All groups share one centre, and each spreads out both ways along 5 directions, with some noise.
Some rows, each with its group after it:
[-15.3 -14.4 -39.8 -63.1 -52.0   7.2 -19.2 -33.4  11.3   7.6  40.7 -14.3
 -26.6 -23.4]  V
[ 16.3  10.6  -7.3  63.2  33.9 -65.7 -47.9 -58.2 -19.8   0.4   8.3 -15.8
  23.8 -18.9]  K
[  8.5 -18.8  17.6  -6.6 -18.9 -58.3  20.0 -48.7  -3.8 -28.8   8.0  15.3
  31.7  43.8]  V
[ -6.4 -11.7  -1.8 -19.9 -15.9  10.4  -5.9   1.6  -0.9  13.2  15.7  -8.6
  -2.9  -1.5]  K
[-0.4  1.9 -4.5  2.1  3.0  1.0  3.4  9.7 -3.6 -4.5  0.0 -2.4  1.8 -7.6]  N
[ -2.7 -13.3 -17.3 -26.4 -22.8 -30.4 -17.2 -43.0   3.8  -1.7  22.0  -2.9
  -3.5   1.6]  V
[  4.5  25.3 -16.5  18.0  -4.9  21.9   0.3  -7.7   7.2 -10.7 -28.4   5.2
  -5.8 -27.4]  L
[  4.2   6.8 -20.3 -12.3 -14.5 -10.4   9.8  -9.0  -3.5 -15.8  -0.1   6.9
   0.3  -3.6]  V
[  7.5  -6.3  25.5  -7.6   0.7 -26.1  -7.4 -58.8  40.5 -18.3 -16.7  19.6
 -13.6  26.0]  N
[  9.7 -15.9  24.2  21.0  28.3 -23.6  -2.3 -13.5  12.4  38.5   5.2  14.3
 -20.4  69.0]  L
[ -8.0  10.2 -27.2  -0.7 -11.9  31.3 -21.2   5.7  -4.1  13.1   8.2 -20.3
  -8.7 -40.6]  K
[  3.0 -12.2  -2.9 -14.0  15.0 -44.0  -8.0 -13.6  -1.3  -7.5  16.4  -1.0
  -3.8   8.0]  L
[  6.4  -1.7   8.7   4.3  10.0  -0.9  -4.5  -8.7   9.3  13.5  -4.8   6.8
 -14.1  18.9]  L
[  8.2   9.1  -1.9  32.9  20.0 -28.3 -18.9 -19.3  -5.4  -3.9  -6.2  -5.3
   6.9 -12.6]  K
[  6.0  12.8  -1.3  15.7   7.6  -0.6   7.0   6.7  -7.4  -3.7 -11.3   5.3
   7.1   0.5]  V
[-7.1 -1.7 23.5  4.0  3.3 32.7 11.0 36.0 -5.1  6.1 -6.5 -8.2 12.0 -4.3]  L
[  3.9  24.1 -29.7  21.4  49.5  22.5 -25.3  23.6  14.0  35.5 -17.8   3.1
 -56.9  -6.9]  N
[ 12.0  -6.2  11.8  19.1  15.6 -32.6  -5.2 -30.0  10.4   8.8  -3.4  14.5
  -4.9  35.3]  L
[ -0.2  -6.9   0.3 -14.9   2.7 -23.6  -7.4 -31.1  18.2  -7.1   2.9   9.5
 -13.8   4.4]  N
[-10.3   1.4  47.9 -14.3  28.4  33.1  -5.3   5.4  55.0 -26.1 -41.7   7.1
 -15.4 -24.2]  K
[ -4.0  -6.6  -4.9 -36.3  -4.1   0.3  13.3   9.5  11.7  -6.0   3.8  10.4
 -16.9   6.5]  K
[ -5.9  -4.9  18.0 -24.7  15.9  11.7   2.5  21.9  20.9 -12.5  -9.5   3.5
 -12.5 -10.2]  V
[ 11.6  16.4  -0.4  29.7  41.9  12.0  30.4  74.7 -31.7   9.6 -19.4   8.1
  -0.4  13.9]  L
[ -9.2  22.5  -8.8  -1.7   3.8  48.4  -9.2  20.4  14.2  -6.1 -21.2  -6.7
 -14.7 -45.8]  K
[ 2.1 -2.9 22.4 11.4  4.5  2.3  8.5  0.3 -0.7 -3.5 -6.8  4.0 13.4 12.2]  N
[ -2.2  12.6   5.0   4.4 -12.6  23.7  21.0  25.0  -9.4 -26.5 -22.0  -0.2
  27.0 -27.6]  N
[  4.6  23.6 -24.0  15.3  30.1  19.8  -6.9  23.9   5.9  11.9 -21.0   5.3
 -32.4 -13.2]  N
[  0.7  -0.7   2.6  10.2  37.4 -11.9 -25.1   2.3   5.8   8.3  -0.2  -9.1
 -15.4 -15.4]  V

New rows, each followed by its group:
[ -6.8 -13.6   2.4 -28.1 -16.6  23.3  12.0  18.3  -0.9   8.8  14.3  -1.7
  -7.0  13.7]  K
[ 10.7   7.5  10.4   4.2  46.0 -45.6  -3.4  -5.4   9.6 -26.3 -14.8   9.4
  -3.7  -1.4]  V
[  5.6   2.0   2.6  25.7  10.2 -17.2  -0.5  -2.4 -13.5   4.1   2.4  -2.2
   8.4   9.3]  K
[  5.3  19.6  10.7  25.8  57.6   0.3  -2.5  35.8   3.0  -8.1 -29.9   4.6
  -9.8 -19.0]  V
[ -4.5   5.9 -18.2 -14.7 -25.4  31.2   9.9  14.1  -4.1  -0.3  -0.8   1.1
  -3.3 -12.3]  V
[ -4.0   1.9 -12.0  -4.3  11.5  -1.4 -14.5   3.6   2.6   7.0   2.8  -2.4
 -16.0 -11.6]  N
[ -4.0 -11.0  33.3  14.2   7.2  12.2   9.2  20.5  -3.0   6.1  -5.3  -1.3
  17.8  14.8]  L
[ -6.8 -16.0 -18.9  -8.1  18.2  -0.2 -26.4  48.2 -36.5  36.2  45.9 -36.3
  -6.7 -18.0]  N
[ 12.6   8.3 -17.5  43.1  21.5 -45.6 -27.1 -32.9 -19.5   2.3   5.5  -8.5
  10.8  -9.6]  K
[-10.7 -35.0  10.2 -32.9  11.0 -33.4 -46.3 -30.2  13.2  22.7  48.4 -23.2
 -19.3   3.4]  N
[-20.3  -2.8 -17.3 -41.9 -28.0  55.2 -22.6   9.1  15.3   9.4  13.2 -20.7
 -25.0 -47.2]  K
[  6.6   5.7  10.5  19.8  28.8  -6.9  16.8  33.7 -15.2   4.3 -10.0   9.0
   3.9  21.1]  L
[  6.5  -1.6   2.6   3.1 -21.1 -16.8  16.5 -15.2  -8.1  -8.9  -2.3   8.3
  21.2  18.5]  V
[ 2.9  7.1 -1.8 10.5 19.5  5.9 11.5 30.7 -9.3  6.6 -6.9  3.6 -4.4  6.0]  L
[ 14.2  22.0  -5.9  36.4  49.8 -48.8 -19.9 -27.6   8.9 -28.7 -30.0   9.9
  -1.8 -23.2]  K
[ -7.6   3.6   6.7 -23.0   3.6  30.2   4.4  20.3  20.6  -9.5 -15.2   4.9
 -14.9 -16.9]  K
[ -4.9  -7.0   6.3   2.6  12.3   5.6 -11.3  13.3  -4.4   8.5   8.4 -12.1
  -2.2  -9.4]  N
[ -6.1  -2.9  -4.6 -28.2   4.9   8.0   6.5   9.5  14.3  -9.6  -5.5   6.7
 -15.5  -7.2]  K
[-17.5 -19.1  26.0 -18.8 -11.9  14.6 -19.3  -2.0   2.7  -2.2  20.4 -24.8
  19.3 -27.7]  N
[  4.5  -4.5  -0.7 -22.1  18.4 -48.9  -5.4 -24.0  13.6 -18.8   0.9  10.0
 -12.4   9.5]  K
[ -2.3 -10.0  -4.3 -12.2   2.4  -8.5 -10.6   5.3  -6.6   2.1  17.9 -12.4
   2.8  -8.9]  N
[ -5.0 -15.0   8.0 -17.4   3.7 -21.3  -7.9  -5.3   0.2  -4.4  17.0  -6.9
   1.1  -2.3]  L
[  3.7   7.8 -33.7 -16.2  -0.3 -18.6   3.9   8.2  -9.8 -12.8   4.7   3.4
 -10.5 -14.5]  N
[ -7.5  -6.1  23.8 -11.0 -13.3   0.3  -1.9 -24.8  21.7 -22.1  -9.2  -1.1
  13.9  -8.4]  N
[ -5.1  -7.0   9.2  -4.1  -0.2   2.3  -2.6  11.6 -10.2   0.5  10.5  -9.7
  12.3 -11.4]  N
[ -5.2 -25.0  49.9  -7.9 -16.7 -11.9   1.9 -25.9  10.8 -13.9   6.7  -4.3
  32.8  16.6]  N
[  5.7  27.8 -27.0  22.3  31.8  11.9  -4.3  30.3  -6.9  -0.5 -21.7   2.1
 -15.3 -33.1]  V
[ -5.4   1.0  12.0   4.0  15.5  48.4  14.4  59.9  -4.4  28.4  -5.0  -1.3
 -10.6  12.8]  L
